There are 3 nested groupings, the coarsest first. Each group lies inside one group of the grouping before and may be the whole of it. The rows also spread widely along 13 directions, which tell nothing about the answers.
Known rows, each followed by its group in each grouping:
[ 11.9  -0.9  17.3  41.2   7.4  16.6   2.2 -14.8  14.9  16.3 -24.2  -5.1
   3.1  31.7 -28.9  23.2   2.9  31.7 -16.0 -13.3  -3.4 -34.5  -5.4   0.4
   6.9  40.3   4.8 -48.9 -16.9] => Vut vuza z868
[ 21.9 -13.3  11.3   5.1  -9.4  12.8 -30.6 -17.6   2.6   4.6   5.4  27.7
  24.8  13.1   0.2  38.8   6.6  11.7 -18.2 -15.6 -48.4   4.6 -18.6  -8.1
  42.9  34.1  17.5  10.9 -37.0] => zezud Lugut z501
[-21.1 -10.4  17.3   1.7   1.6   2.5  30.3  26.2  11.1  -1.1  -2.0 -19.3
  -9.7 -23.2  18.3   1.0   8.1   2.6 -16.3   8.3  24.1 -21.6  17.9 -18.1
 -19.8   3.3 -12.5   5.4  -0.6] => Bof fovop z404
[ 15.6   3.3  27.0   4.4  28.1  -2.0 -22.5  35.6  22.1   2.6  17.1  -6.9
 -26.9  -8.6 -35.4  -5.8  18.4 -14.0  28.0   1.9 -17.4  18.5   8.8  -9.8
 -38.7  -1.9   1.5 -51.7   3.7] => zezud Foro z246
[ 23.3  19.2  12.7   2.2 -21.8 -19.1 -12.6  15.3  20.5 -13.8  21.0  47.4
  -2.6   3.7  -3.5   7.3  61.7  -6.7  -3.7  -2.6  -8.1 -50.8 -11.9 -31.5
  -3.7  21.9  11.3   6.5  -5.6] => Bof sigak z912
[-14.5 -28.1  -2.0   0.7  26.1  28.2  -1.0  11.9  11.9 -14.3  -6.0   3.0
   3.7 -12.9  -6.8  -4.7 -10.7   5.3  36.7 -14.4  12.0  30.4   5.9 -15.9
  -0.3 -29.0  -5.3 -21.9  10.5] => zezud Lugut z407
[ -8.3 -15.5   7.0  32.6  14.5  -3.4  17.4  28.8  10.5  20.4  14.6 -25.6
  27.8   1.0  10.5 -18.9 -17.7  -0.5   9.6 -25.4  -3.4  -1.3  15.7  -8.4
  -9.7 -17.2  -8.3   0.0   6.9] => Bof Gutu z934
[  6.3  12.1   5.6  -5.9  12.9  25.0 -22.4  -4.7  14.8 -14.0 -16.6  25.6
  -4.3  -8.7 -32.9  -6.1  39.1  16.9  30.2 -18.2  -4.5 -43.6  17.9 -42.5
  23.6   0.1 -12.9   0.2 -47.5] => Bof sigak z548
[  6.2  13.8 -15.8  19.5 -12.6   2.9   3.8 -26.4  24.5 -13.5  18.6   4.9
  20.0  30.3   4.0  19.1 -17.8   9.9 -23.3   0.1  -4.4   0.2 -12.2  25.3
 -21.1  26.5  28.2   5.6   1.0] => Bof ren z654
[ -6.8 -23.5   0.9 -17.5 -13.3  22.5 -16.2 -14.5   7.9  18.6  -6.1  13.5
  16.7 -14.3   5.7  13.3 -19.4  -0.3  -0.5 -12.4 -41.3  26.9  -4.9   6.1
  24.9  29.6  38.0  -6.9 -43.0] => zezud Foro z325
[ 29.3 -19.5  15.9  34.1   3.8  -0.6  -4.4 -16.6  -1.1  -9.6 -10.0  10.4
  19.4  28.8 -11.6  44.9  -5.1  29.7 -22.1  -9.9   3.5  -5.6 -17.4   8.4
  27.1  36.3 -12.6 -37.7 -17.8] => Bof ren z888
[  2.8  -9.5   2.5   6.9  24.4 -14.7   3.8  15.2  -3.3  32.0  15.5  45.4
  12.8 -21.1  23.0 -30.7  52.9  10.1  -4.8  -4.9   6.4 -10.9   3.1 -24.6
 -18.1 -18.6   5.9 -15.7   2.3] => zezud Foro z194
[ -9.1   7.8  -0.2  23.1  10.2  23.3   2.9 -20.7  35.5  12.8   6.5  -3.5
   6.7  30.0 -10.4  21.1  -1.5  22.9 -12.2   6.5  -0.6 -12.2   3.0  -2.5
 -37.9   4.4  32.0 -21.1   8.4] => zezud ragiv z747
[ -5.6 -10.5 -23.8  -3.9  40.5  10.4  11.6 -23.2  -1.7  -7.9  -3.5  19.8
  10.1 -14.5  18.9  -3.5 -10.4   7.4 -16.1  15.7  15.4  11.3   2.1  10.1
 -27.2  -7.0   0.5 -14.7   9.8] => zezud ragiv z902
[ -9.6  21.2  -4.6  20.4  17.5  18.0  -9.8 -32.8   3.6  25.9 -27.3  -2.4
   1.8 -17.2   2.0  -8.7  24.5  44.8 -48.9  -6.7   8.4   1.2  28.9  29.6
  -1.7  13.8 -16.4  45.4 -88.2] => Bof sigak z778
[  8.5 -18.3  -4.5  -4.4  44.0   2.5 -12.9   9.9 -34.3 -10.5 -21.1  28.5
   8.6 -25.8 -10.5  -8.0  19.0  -0.6  -1.6 -24.7 -17.2   5.2   0.9  -5.7
  33.6   9.1 -38.8   0.5  -4.0] => Vut ragar z162
[ 18.3  16.0 -15.9  32.3  33.3  10.4 -10.9  -3.1  29.3 -28.7   1.1  12.3
   6.6  11.6 -21.4 -23.8   0.8  21.9  30.0  -6.2  22.7 -10.7  -0.9 -11.2
 -12.7 -28.2 -36.6   4.5   0.7] => zezud Foro z325
[-28.6  29.7 -16.3 -19.0  15.3  30.4  11.6  -5.8  22.4  -8.8 -17.4 -28.2
 -11.5 -18.2 -12.9 -30.2 -28.5 -16.2  12.9  -1.1 -19.1 -45.4  25.6  -9.6
 -14.7  19.2   8.4  19.0 -16.7] => Vut vuza z868
[ -1.6   3.0 -11.5  -5.7 -14.3  -2.3  13.6  21.9  28.9 -43.6  21.2   2.6
   7.8  -8.3  18.8  -8.3 -21.4 -27.3  22.7   4.7  -0.9 -27.8 -10.3 -21.3
  -8.1  -5.0  -1.4  35.5  30.2] => zezud Lugut z501
[ 28.1   0.1  27.1  10.3  35.7   0.8 -17.6  22.0  17.4 -30.9 -13.9  10.2
 -35.2 -14.5 -39.7   4.2  29.7   7.6  30.1   9.8  21.7 -12.7   2.9 -24.7
 -11.3   1.3 -48.9 -50.5  -6.1] => zezud Foro z246
[ 11.3  17.8  -8.8 -22.5 -21.5  -4.3 -10.9 -14.9  31.8 -37.7  39.0  38.5
 -15.9 -11.2  10.6  14.1  16.7 -20.1   5.5  36.5  10.6  16.0 -14.4  -4.1
 -56.0  21.8  39.8 -32.7  -1.7] => Bof ren z888
[ 16.1  17.4  13.3  -5.2  -4.5   5.8 -12.2  -1.1  42.1 -28.1  40.8   2.7
  -5.1   2.8   9.7  21.2  -7.3 -21.0  -2.1  38.5  -3.0  -2.2  -6.2 -29.5
 -50.3   2.8   3.2  13.6  -5.4] => zezud Foro z325
[ 19.2  17.4  -1.2 -10.6   4.7 -16.5  -9.6  24.4  10.3 -45.5 -11.9  24.7
 -40.5 -23.1 -39.4  -5.7  35.7 -16.1  22.9  -0.6   1.6 -15.5  -4.4  13.5
  -9.0  26.0 -14.0 -28.8   5.7] => Bof sigak z778
[-11.1 -32.8  14.0  12.5 -27.9  -1.3  12.5  18.7  12.0  14.5  -9.3  38.5
   7.7 -25.1  20.2  -6.6  46.6  20.1   9.0 -19.2  38.8  -7.8  -1.3 -32.0
  14.5  -5.1   0.7 -20.3 -29.3] => Bof sigak z912
[-13.6 -13.4   8.7  -4.3  51.7  24.1   7.8   3.6  -6.7  25.3 -30.9  -4.7
 -18.6  -0.9 -36.1  14.3   9.5  14.5  -6.5  -9.3 -16.9  -2.7   8.7  24.9
 -19.5  17.3  27.2 -62.6  38.5] => zezud Foro z194
[  8.6  22.5   6.7  -1.5 -28.4  -7.8  -6.5  19.2  38.8 -47.0  25.2   0.0
 -22.4  -9.0  -7.5   6.6   2.9 -28.7   8.2  18.0   5.7  -5.2  -4.0  -2.3
 -40.1  14.0   1.7  14.9  -5.4] => Bof sigak z548
[  0.1 -19.8   8.2  20.7  16.0  18.2   2.5 -17.0  -1.9  11.2 -19.6   9.1
  27.2  -3.3   9.5  20.1   8.7  33.1 -22.4 -19.6   8.2 -13.3  10.1 -13.2
  30.5   6.5 -30.7  20.4 -43.4] => Bof Gutu z934
[-10.3   5.4  -7.5  10.6  24.1  36.6  -5.1 -23.3  18.5   0.8  12.6 -24.9
  21.8  29.3 -18.1  16.4 -34.7  11.5   1.0  -7.1 -21.8  16.5  11.3  13.1
 -23.2   3.0  31.1 -10.2  -1.3] => Bof ren z888
[  7.1   3.2  21.1  27.1 -23.2  -8.4   5.0  43.4  28.4 -15.0  27.9 -21.4
  20.6   6.9   8.7 -14.9 -19.7 -23.9  12.2 -16.1 -13.1 -31.8   1.0 -42.0
   9.7  -1.5 -31.3  44.3 -12.7] => Vut vuza z868
[ 42.1   7.0  15.0  12.5  -5.2 -13.3 -20.5  12.9   6.0 -51.2   6.7  21.8
   2.7  18.6 -24.9  36.6  17.0  -9.1  -2.4  -7.1 -16.0 -25.4 -20.1  -5.4
  24.0  28.2 -31.7  21.4  -0.1] => Bof sigak z778
[ -9.4 -21.1  -1.0  -4.5  27.9  17.9   3.2  -1.2  -8.8  18.5  29.4  -0.4
  36.5  12.9  10.9  14.9 -10.0  -5.3  -6.9  -9.7 -31.5  34.7   6.0  -4.2
 -21.5  -7.2  44.8 -21.7  30.4] => Bof fovop z404
[ 18.1   1.6  -9.9 -13.9  11.9  20.9 -13.5 -29.8  15.2 -55.2  -4.9   5.3
   6.1  -4.4  -8.7  17.7 -26.9 -10.0  21.1  20.7   6.1  -1.6   1.0 -15.3
   1.1  14.9 -11.5 -14.6 -33.1] => Bof sigak z778
[-13.3  10.1  -1.5  12.7  -6.6   7.7  18.0   2.2  20.0   8.9   1.9 -10.8
   3.0   8.1   5.5  -0.7  -4.3   0.3 -19.8   0.7 -11.2 -45.2   1.4 -11.4
 -18.6  30.4  21.4  -1.1   8.9] => Vut ragar z162
[ -2.7  -5.2  15.6   9.1  17.5 -16.5  16.0   8.8 -12.2  21.8  -4.4   0.7
  -6.6 -23.7  17.8   6.2  27.2   5.4 -49.8   9.8  15.8 -11.4  13.6  12.3
 -29.2  15.9  -0.8 -13.1  -8.1] => Bof sigak z548

New rows, each followed by its group in each grouping:
[  9.4 -22.6  25.8   9.9 -28.1  -2.4 -19.0  26.6  14.4 -16.3  -7.5  33.3
 -14.2  -7.6 -17.9  33.9  33.9   8.0  -2.1 -20.6  -5.6  23.1 -20.3   4.3
  31.0  21.1 -20.7   6.4 -23.0] => zezud ragiv z747
[-21.1 -12.7   4.6  -2.4   1.3  43.8  -0.7 -14.6  11.4   1.2 -30.0  -0.6
  -1.6  -6.1 -15.4  18.3  -8.2  14.8  -1.0 -15.0  -4.6  10.7   3.4   2.0
  14.3  23.4   5.0  -5.3 -30.4] => Vut vuza z868
[ 17.0   3.4  -9.5  -4.4  25.6  20.4 -17.9 -43.1  18.1 -30.5 -10.1  32.9
 -20.6   3.8 -20.7  39.5  10.7  16.8 -14.6  31.0  11.6  18.8 -14.0  15.4
 -31.5  25.4   7.7 -49.8 -11.2] => zezud ragiv z902
[-20.5  -6.4 -14.9 -17.1 -17.7  33.7   4.5 -19.9  23.1 -12.0 -27.0  19.7
 -10.1  -8.2 -18.6  12.5   6.4  11.5  19.4  -8.5   5.7   1.9  -3.0  13.0
  -1.3  26.8  45.8 -29.0 -11.2] => Bof sigak z778
[-26.4  -8.2  26.4 -10.7 -12.4  29.2  -0.6  36.1  11.7 -11.4  -9.4   3.3
 -27.5  -8.1 -25.0  39.7  23.4  -9.6 -13.5 -20.2 -11.0  35.5  -7.4  17.9
 -10.7  18.7   1.6  29.5  27.6] => Vut vuza z868
[ 25.5   2.6   7.3  -6.5  10.1  11.4 -26.0 -31.9  10.3 -19.3   8.3  26.6
   9.0  12.9  -4.0  45.4   0.9   0.6 -20.1  20.3 -27.3 -15.6 -11.8 -19.2
   4.1  32.7   6.6 -11.1 -28.1] => zezud ragiv z747
[ 17.4  16.1  10.5  12.5  16.9  32.2 -19.8  -4.0  31.5 -46.3   9.5  23.9
  -3.4  24.1 -32.2  26.9  24.2   7.6  20.5   2.8  14.8  -9.7  -7.9 -41.2
 -14.3  -8.3 -30.9   9.3   6.4] => Vut vuza z868
[ 19.4  -0.7  -3.3  -5.5  32.3   5.9 -14.9 -37.6 -18.5  -7.3 -13.4  -0.2
   4.4 -12.7   3.5  21.6 -20.5  -3.3 -41.3  21.8 -30.5   1.2   2.8  11.3
   0.3  52.9  -4.7 -24.7 -42.9] => Vut ragar z162
[ -7.1 -11.8 -13.3 -15.4 -29.9 -21.6  23.2  23.1  24.1 -36.8  -9.5  23.9
 -27.5 -54.9  24.8 -39.3   0.0 -21.2  32.5  16.4  35.5 -28.0  -7.9 -15.2
  -3.6  12.5  -4.2 -27.3 -10.6] => zezud Lugut z407
[-14.4  21.5  -5.6   6.6  16.9  15.3  16.6  -2.2  42.1 -28.3  -5.3 -15.3
 -37.5  -3.7 -16.1   4.2  -6.1   5.3  -5.9  28.7  32.1 -15.2   6.1  13.7
 -64.1   4.9  -4.8 -10.8  17.2] => zezud ragiv z902
[ 22.2 -12.7  10.1  31.2   2.1 -12.9 -14.0  20.5   3.6 -20.9   1.5   4.4
   1.8  -7.1  -9.0  -5.1   1.1  -0.8   7.5  -9.6   0.0  15.9  -6.8  -7.5
  12.2  14.0 -41.4 -13.6 -27.1] => Vut ragar z162
[  0.8 -11.9 -14.1  -5.7   3.4  -5.4  -8.8  39.1  23.8 -43.0   7.7  11.1
 -13.2 -35.3 -15.7 -42.7 -14.5 -29.5  67.6 -13.8   2.8  31.1  -0.9  -7.7
  -2.9 -23.7 -24.1 -16.2  -4.1] => zezud ragiv z902
[-22.9 -10.1  14.0 -14.9  20.1  -4.7  31.9  45.5   0.8   9.5   0.9  -4.4
 -19.8 -18.2  -6.8  -9.3  20.7 -14.2  17.3  -5.5   7.9 -39.6  15.2 -20.4
 -32.0   2.1  21.9 -55.5  57.7] => Bof ren z888
[ -1.9  25.9 -12.0 -13.5  10.0   4.7  -4.9  -2.7  21.8 -27.7   3.3  43.2
 -20.2 -14.0  -1.7   1.5  45.7   2.5  -7.4  13.6  12.8 -33.2  -0.8 -16.6
 -25.0  -0.6 -10.7  29.7   4.9] => zezud ragiv z747
[  7.0 -11.2 -10.1  10.1  -5.1  13.5  -2.3  -2.6  29.5 -35.5 -12.4  28.9
  -8.8  -3.5 -16.2  -1.1   0.6  11.6  31.6  -3.6  25.4  19.1 -20.0   9.0
  -3.9   0.0  -3.6 -23.3   2.4] => zezud Foro z194
[ 15.9 -15.2  16.3   9.5  28.1  18.5  -9.3  -6.1  -3.0   4.4  -1.8  43.7
   8.3  18.5 -21.1  34.6  57.9  33.3  -1.8 -12.9   4.2 -15.7  -4.3 -35.2
   5.7   4.9   5.0 -46.9   9.1] => Bof fovop z404
[-19.4 -16.5  29.0 -12.9   1.9   5.2  22.6  31.2  14.3   6.3   2.7 -55.3
 -13.5 -10.4   2.2  26.4 -46.2 -32.1 -18.2  14.4 -30.4 -21.7  13.1   0.8
 -19.7  31.8  12.8 -12.8  13.3] => zezud ragiv z902
[ 21.5  -0.7  19.4  13.1  61.3   3.6  -7.6  -9.3  -7.5  -1.3 -16.0  -5.0
 -23.1   0.1 -31.9  37.5  20.4  13.1 -22.8  15.0   3.7   2.8  12.3  15.8
 -33.9  25.5 -19.2 -69.9   6.0] => Bof Gutu z934
[ -4.5  20.7   8.1   5.6  22.7  36.7 -25.1  11.2  36.0 -11.4  11.7  21.0
  -3.4  33.9 -46.8  20.6  39.4  14.4  25.2 -21.8 -23.6 -23.3   2.9 -33.7
 -10.6 -18.9   5.5  19.8  28.0] => zezud ragiv z747
[ -1.4 -22.7  -2.8   9.1  -2.3  -3.9   3.3  13.3  11.6   0.4  30.3  -3.2
  14.6  -9.5  17.1   2.1 -19.6 -20.2  10.5  -0.3  -3.9  58.3  -2.5  16.0
 -38.3  -1.9  25.7 -34.8  10.6] => Bof Gutu z934
[ 16.5 -18.6  -7.5  -7.2  53.2  -0.1  -1.6 -11.4 -27.2 -20.4  -3.6  25.8
  11.6 -28.8  13.4  -5.1  11.6   3.9  -2.1  12.7  16.2  11.5   9.1 -20.7
  -1.7  -8.4 -30.4 -33.8 -14.2] => Bof fovop z404
[ -1.9  -4.3  17.5  27.3  -0.7  -9.9  16.1  17.3  14.4  31.3  15.2   9.6
  -0.7  -5.1  16.7 -10.0  27.2   6.7 -20.3   5.7  17.5  -3.8   2.5 -15.4
 -42.0   7.8  14.3 -42.4  -2.2] => Vut vuza z868
[  9.8   2.3  -4.5 -30.1   9.8  36.8 -13.2 -20.4  18.6 -49.1 -22.3  24.4
 -15.5  13.3 -38.3  52.6  -9.3  -5.4  13.2   2.5 -24.9 -20.5 -21.1   1.6
  14.6  37.4  13.3  -8.0  27.3] => zezud Foro z325
[-10.4 -20.0 -26.1   3.5  43.6  22.4  14.1 -33.5  -2.1   3.4 -15.1  -0.4
  22.5 -21.2  27.4 -24.9 -31.7  18.1   8.3   8.7  19.5   4.2  14.8  -9.2
  -7.8 -14.2   1.3 -32.1 -18.7] => zezud Lugut z501
[ -7.6   7.5   1.9   9.9  25.2  -8.0  -0.8  40.8  17.9  -8.2  23.4  21.9
  -9.3 -18.1   1.1 -27.1  40.3  -3.6   8.4  -6.6  16.7   4.6   8.9 -17.4
 -38.1 -41.5 -30.7  32.2  22.4] => zezud ragiv z902
[ 20.4   3.1 -23.8   9.2 -36.6 -29.4  -2.7  -0.3  12.9 -22.8  15.5  18.2
   8.8  -7.6   8.2 -16.5 -21.7 -24.6   5.3  -3.9 -17.6  18.6 -21.6  41.3
  -8.1  35.0  38.3 -24.1 -11.2] => Bof sigak z548
[ 30.5 -26.7  -3.8  27.6  17.1  -2.4  -8.8 -28.4 -31.3  -7.8 -14.0  40.5
  32.2  20.5   7.6  44.8   4.3  23.0 -55.1 -11.1 -12.6  19.8 -32.4  29.5
  30.6  43.9 -12.1 -10.2   3.6] => Vut ragar z162
[ -6.0   3.3 -17.5 -13.3 -10.0  10.6  12.4 -29.2  15.4  -7.1  15.2  18.5
  18.1  -1.5  26.9   6.9  -9.0  -8.8 -10.6  18.7   0.9 -19.6  -0.8 -10.8
 -30.3  17.4  51.5 -14.9  -1.4] => Bof sigak z548
[  7.8 -12.8   5.2 -20.4 -17.0  -2.9  -0.6  24.7  11.8 -40.2 -13.9  48.2
 -17.1 -20.7  -9.4  15.7  31.7 -10.4  15.7  -9.5  -3.1 -41.4 -19.0 -24.9
  32.0  25.0 -18.7   6.8   5.3] => zezud ragiv z902
[-23.9  17.9  12.0   0.9  23.6  18.4  -7.6  14.8   1.3  29.5  -2.3  -0.6
 -24.4 -10.7 -26.5   9.2  53.3  19.4 -38.4 -16.6 -21.8  27.1  19.6  32.7
 -31.6   9.7  17.2  18.0  -2.1] => Bof fovop z404
[ 14.9  11.7  15.9  19.3  -4.5 -22.6  -9.8  34.8  23.0   7.5  53.1 -12.8
  12.2   6.4   4.0 -15.2   6.7 -26.2  11.8   2.3 -20.7  -1.7   9.8 -21.8
 -42.0  -6.2  18.4 -10.3  -2.8] => Bof sigak z778
[ 18.1 -10.7   7.9  27.7   9.3 -13.9  -2.8  36.0  28.6 -24.3  30.6   0.2
   7.6   0.1   0.4 -17.6 -13.3 -12.4  36.5   0.1  17.1  22.4  -8.3 -18.1
 -29.1 -30.7 -25.9 -15.9  21.4] => zezud Foro z325
[ 28.8 -26.0  20.0  15.9 -14.0 -22.9  14.8   2.9  18.4 -17.2   8.9   4.6
   6.2 -15.6  36.4   8.9 -18.5  -5.4  -7.7  34.1  31.8 -20.2 -13.6 -29.2
  -9.5  22.3 -19.8 -39.2 -24.8] => zezud Foro z246
[ 27.4 -11.1  20.4  15.4   0.0 -28.7 -18.3  53.4   5.1 -26.5  14.1  10.6
 -14.8  -5.1 -26.7   9.1  11.2 -22.9  10.0 -17.6 -26.1  15.8 -17.9  11.4
   8.6  13.0 -32.7  -5.0  12.6] => zezud ragiv z902
[ 32.5  17.5   4.1  34.4  50.2 -17.7  -9.0  13.1   1.9 -21.1  -2.2  -8.8
  -4.1   8.1 -22.6 -12.7   3.5   8.4  -1.7  -3.0  -6.4 -35.2   3.3   1.0
  -4.7   0.6 -47.4  -6.3   6.0] => zezud Lugut z501
[-16.9  15.0 -13.0  -4.5 -26.2  15.0  -3.0 -11.9  25.4  19.2 -18.3  37.1
 -18.6   5.9 -21.8  14.2  36.0  20.9 -23.3 -19.6 -29.6 -21.3 -14.5  36.0
   0.2  48.2  56.1   2.6  -5.8] => zezud ragiv z902
[ 17.3  -5.1  26.1  19.1  -3.4  -9.0   2.3  33.0  16.7 -19.8  51.4  -8.5
  28.0  38.7   1.1  33.7 -11.2 -21.5  -0.4  -6.5 -18.8 -17.6  -9.4 -29.7
 -15.0  -1.8   2.0  12.1  48.3] => Bof ren z888
[ 13.3   0.9  20.6  17.8  33.6  20.6 -16.3   6.5  13.8  11.0  11.7  11.2
  16.3  27.0 -20.9  24.0  21.7  19.8  -1.9 -13.4 -17.9 -20.4   2.7 -31.8
  -2.9 -10.9  -8.7   7.5  12.9] => zezud Foro z325
[-20.0   6.6  22.6 -11.5   1.9  24.3   7.3 -10.7  18.5  27.6  31.9   2.6
   6.0  14.0  15.3  48.1  28.4   6.5 -47.3  14.5  -9.5 -12.3  13.1 -22.0
 -49.3  16.6  48.4   6.4   9.4] => Bof ren z654
[ -3.8 -33.7   8.0  19.6 -27.4 -16.4  21.6  11.7 -10.5  31.4  -9.2  27.4
  17.1 -13.4  27.1   5.6  29.2  23.5 -33.4 -23.6   3.6  -0.5 -12.0  12.2
  24.1  30.1  19.7 -20.0 -15.8] => Bof fovop z404
[  9.7 -15.5  -7.2  -0.7  11.1  -3.4  -2.4   2.2   9.9   8.0 -10.6  17.6
  13.4 -30.6   8.5 -45.0  -7.8   2.7  39.0  -8.9  -2.7 -30.4   8.8 -36.0
  25.3   1.3  -8.4 -37.9 -48.8] => zezud Foro z325
[  7.5 -25.6  -2.0  -7.0   5.3   9.8   7.6  -7.8  17.5 -42.0   5.3  19.3
  -2.7  -7.3  10.0  30.3 -15.9  -7.4   6.3  27.0  26.8  15.5 -17.2 -12.7
 -21.2   3.0  -7.2 -30.9  13.7] => zezud ragiv z902
[-10.3   7.3   3.2 -18.4  33.9  19.6  -0.4  23.0  15.5 -23.3 -15.6  -9.2
 -30.2  -6.6 -42.2   6.4   1.8 -12.9  24.4  -6.0 -18.4 -32.2  10.4  -8.2
 -13.5   7.1  -4.4 -17.9  31.3] => zezud ragiv z902
